All rows are made from the same 9 directions, up to rounding. Whole rows:
In the rows, zero is written as 128.
[[136 107 115  89 105 131 106 169 159 172 121 181 138 237  90 120 144 175
  119  95 134 173]
 [ 62 172 116 150 134 135 123 139  88 136 136 140 118 131 108  96 137 129
   84 122 127 120]
 [173 160 125 127 145 144  92 160  81 123 125 123 142 146 153 117 143 222
  119 118 146  88]
 [113 207 109 138 107 127  75 169 156  94 127 105 156 113 172 101 158  96
  145  88 190 112]
 [160 108 136 105 172 117 124 132 153 118 112 135 126 128 152 131 141 173
  164 131 129 113]
 [124 158 178 144  98 146  92 158 105  85 136 127 131 157 152 111  86  99
   93 136 132 126]
 [152 118 135 111 130 140 115 104 190  93 148 103 131 108 147 157 109  65
  160 117 160 118]
 [115  99 148  97 164 145 130  84 121 132  91 142 100 172 100 141  81 161
  102 159 138 119]
 [154 146 124 173 134 135 131 148  64 101 166 100 140  79 162 110 144 158
  114 115 106  96]
 [209 129 106 130  95 106 135 138 136 146 115  95 161  76 161 157 165 148
  189 132 132 125]
 [101 112 106  80 176 145 141  99 146 198 145 173  95 159  54 158 142 162
  123 140 122 119]]

The start of a row, then its end:
[157 113  86 119 119 148 128 123 140 154 174 123 140 137 102 149 151 138]	[130  89 138 129]
[ 89  74 156 114 137 106 173  62 183 118  90 126 100 104 113 153  81  39]	[148 174 114 158]
[150 111  70 150 119 132 161 113  89 164 161 108 141  95 105 138 164 162]	[121 101 112 126]
[134 171 122 117 137 110 105 156 150 132 105 129 138 109 155 121 165 144]	[167 129 150 112]
[ 99 101 156 146 148 109 133 169 144  83 145 156 125 150 155  79 132 114]	[121 101  90 156]
[143 183 100 131 108 138  97 155 170 123 185 107 150  84 147 140 171  75]	[164  90 161 107]
[207  75 171 113 102 112 132 138 157 109 108 124 142 143 162 152 103 127]	[169 148 107 153]
[148 113  88 139 102 111 147 113  97 150  77 106 149 127 126 125 141 177]	[127 122 140 145]
[192  76 140 142 124 112 141 118 101  87  76  96 148 131 177 120 104 183]	[137 131 125 136]
[ 98  96  99 120 117  87 169 100 151 165  58 135 128 128 106 126 142 127]	[148 141 126 172]
[ 76 115 157 148 143 137 141 112 136  88 164 131 106 116 125 115  94  54]	[100 129 105 133]
[152 125 168 151  44  90 147 166 148 134 124 128 148  99 153 137 128  45]	[165 159  82 181]
[174 137 129  77 126 146 111  77 189 147 117 103 124 103 119 201 108  91]	[178 161 179  99]
[141  92  54 140 161 155 159  88 100 148 191 106 129 104  91 141 157 170]	[108  76 126 107]
[126 104 116  87 150 150 118  87 186 128 134 129 116 157 102 158 107 105]	[136 115 167 125]
[ 87 134  91 145 125 147 130  95 165  97 177  96 130  95 120 128 126  40]	[118  80 161 126]
[146 173 127 173  72 129  95 168 103  73 130  86 167 114 185  96 127 103]	[117  94 156 129]
[123 170 174 120  79  92 107 156 128 134  28 137 137 147 157 118 109 122]	[146 187 141 151]
[131 110 100 128 123 133 138 110 159 126 158 114 134 112 119 141 137  92]	[139  99 138 135]
[128  89 136 150  92 154 154 123  88 144 192 140 121 154  84 137 100 103]	[ 75 121  78 155]
[ 99 114 147 126 206 125 114 167 163  75 170 161 113 145 158  82 149 141]	[133  86 109 116]
[107 110 190 117 119 108 142 160 156 145 139 182 106 150 115 129 117  81]	[139 169  65 165]
[177 143 114 139 148 122 136 119 141 113 161  86 139  29 168 155 161 114]	[185 130 130  84]
[131  86 157 134 110 137 147 120 107 130 142 143 117 159 106 134  90 117]	[ 97 143  89 153]
[126 119 111 153 133 100 167 158 102 163 156 146 130  88 123 114 183 151]	[143 125  67 140]
[132 173 133 118 161 139  92 171 115 130 147 149 126 141 140 112 157 181]	[128 120 135  92]
[121 176 173 146 111 150 111 167 103 128 202 144 117 106 126 134 122  79]	[111 151  90 107]
[154  84 163 113 194 121 143 107 156  92 133 128 108  99 157 141 114 136]	[163 149 106 103]
[127  99 101 108 130 149 164  78 125 197 166 139 107 119  54 180 127 118]	[119 147 107 128]
[252 110 157 133  88 126 136 152  97 146 156 109 151  89 158 177 134 160]	[171 163  83 116]
[140 136 163 115  91  81 134 151 182 141  80 138 136 103 155 141 138  75]	[192 172 114 160]
[130 142  77 130  88 139 131  97 145 151 138  95 145 103 106 155 139  86]	[134 106 167 133]
[122 144 121 164  48  90 151 168 134 149 132 125 154  91 138 117 162  61]	[150 126  95 179]
[152 135 134 113 167 115 105 139 130 101  75 123 134 137 171 111 136 197]	[151 130 155 104]
[ 82  96 105 136 146 122 152  94  70 139  56 136 117 179  99  93 105 203]	[ 70 130 132 147]
[115 161  82 120 166 168 105  96 102 131 146 107 123 127 107 133 133 171]	[ 98 101 181  76]
[ 92 164 188 132 150 130  96 183 137  89 156 164 112 148 154  93 121 102]	[117 134 106 119]
[ 63 127  65 156 150 151 131  82 119  85 139  90 130 125 118  94 120 109]	[ 77  61 180 120]
[143 146 154 120  61 111 108 168 163 137 109 140 147 153 140 133 126  81]	[152 139 131 167]
[ 97 153 182 159 144 138 116 179 104  88 198 154 112 121 148  94 122  93]	[ 99 128  76 116]
[124  78 166 105 161 122 152 100 178 119 140 146 101 121 120 152 102  82]	[152 157  98 137]
[195  99 171 133 127 110 154 133  99 136 122 125 126  90 153 154 122 157]	[160 182  72 120]
[106 167  93 104 102 138 109 117 189 159 148 124 133 118  99 156 149  61]	[151 111 175 130]
[157  82 189 102 182 149 113 101 164  59 136 124 106 146 159 144  65 114]	[135 144 131 103]
[148 122 115 132 131 147 115 115  87 113 107 109 137 157 133 120 108 186]	[ 96 115 154 114]
[ 66 131 129 145 127 160 151  59 103 126 154 108  98 101  82 148  75  52]	[ 75 152 130 116]
[ 53 143 133 168 149  95 131 167 118  77 105 140 129 129 166  48 146 122]	[108  98 115 148]
[153 147 104 115  95 130 120 102 136 150  93  99 143 115 124 158 126 124]	[146 140 171 123]
[166 112 147 128 120 145 113 144 124 105 155 126 135 152 142 131 112 137]	[120 115 122 126]
[148 132 122 139 115 145  98 195 145 106 209 146 149 165 142 102 159 126]	[121  58 118 139]
[144  72 116  75 149 135 116 105 227 115 126 140 128 184 117 148 117 108]	[159  90 167 151]
[148 136 173 128 179 124 127 100  97  90  82 104 110  83 172 135  95 162]	[141 187 129  77]
[162 100  90 128 159 111 135 117 141 104  97 100 147 110 164 117 154 182]	[159  95 153 119]
[159 135  86 100 143 156 107 135 148 162 180 137 135 146 101 151 164 164]	[138  89 151 107]
[103 130  78 174  74 128 150 119  77 139 127 101 149 122 110 106 136 120]	[ 84  95 131 156]
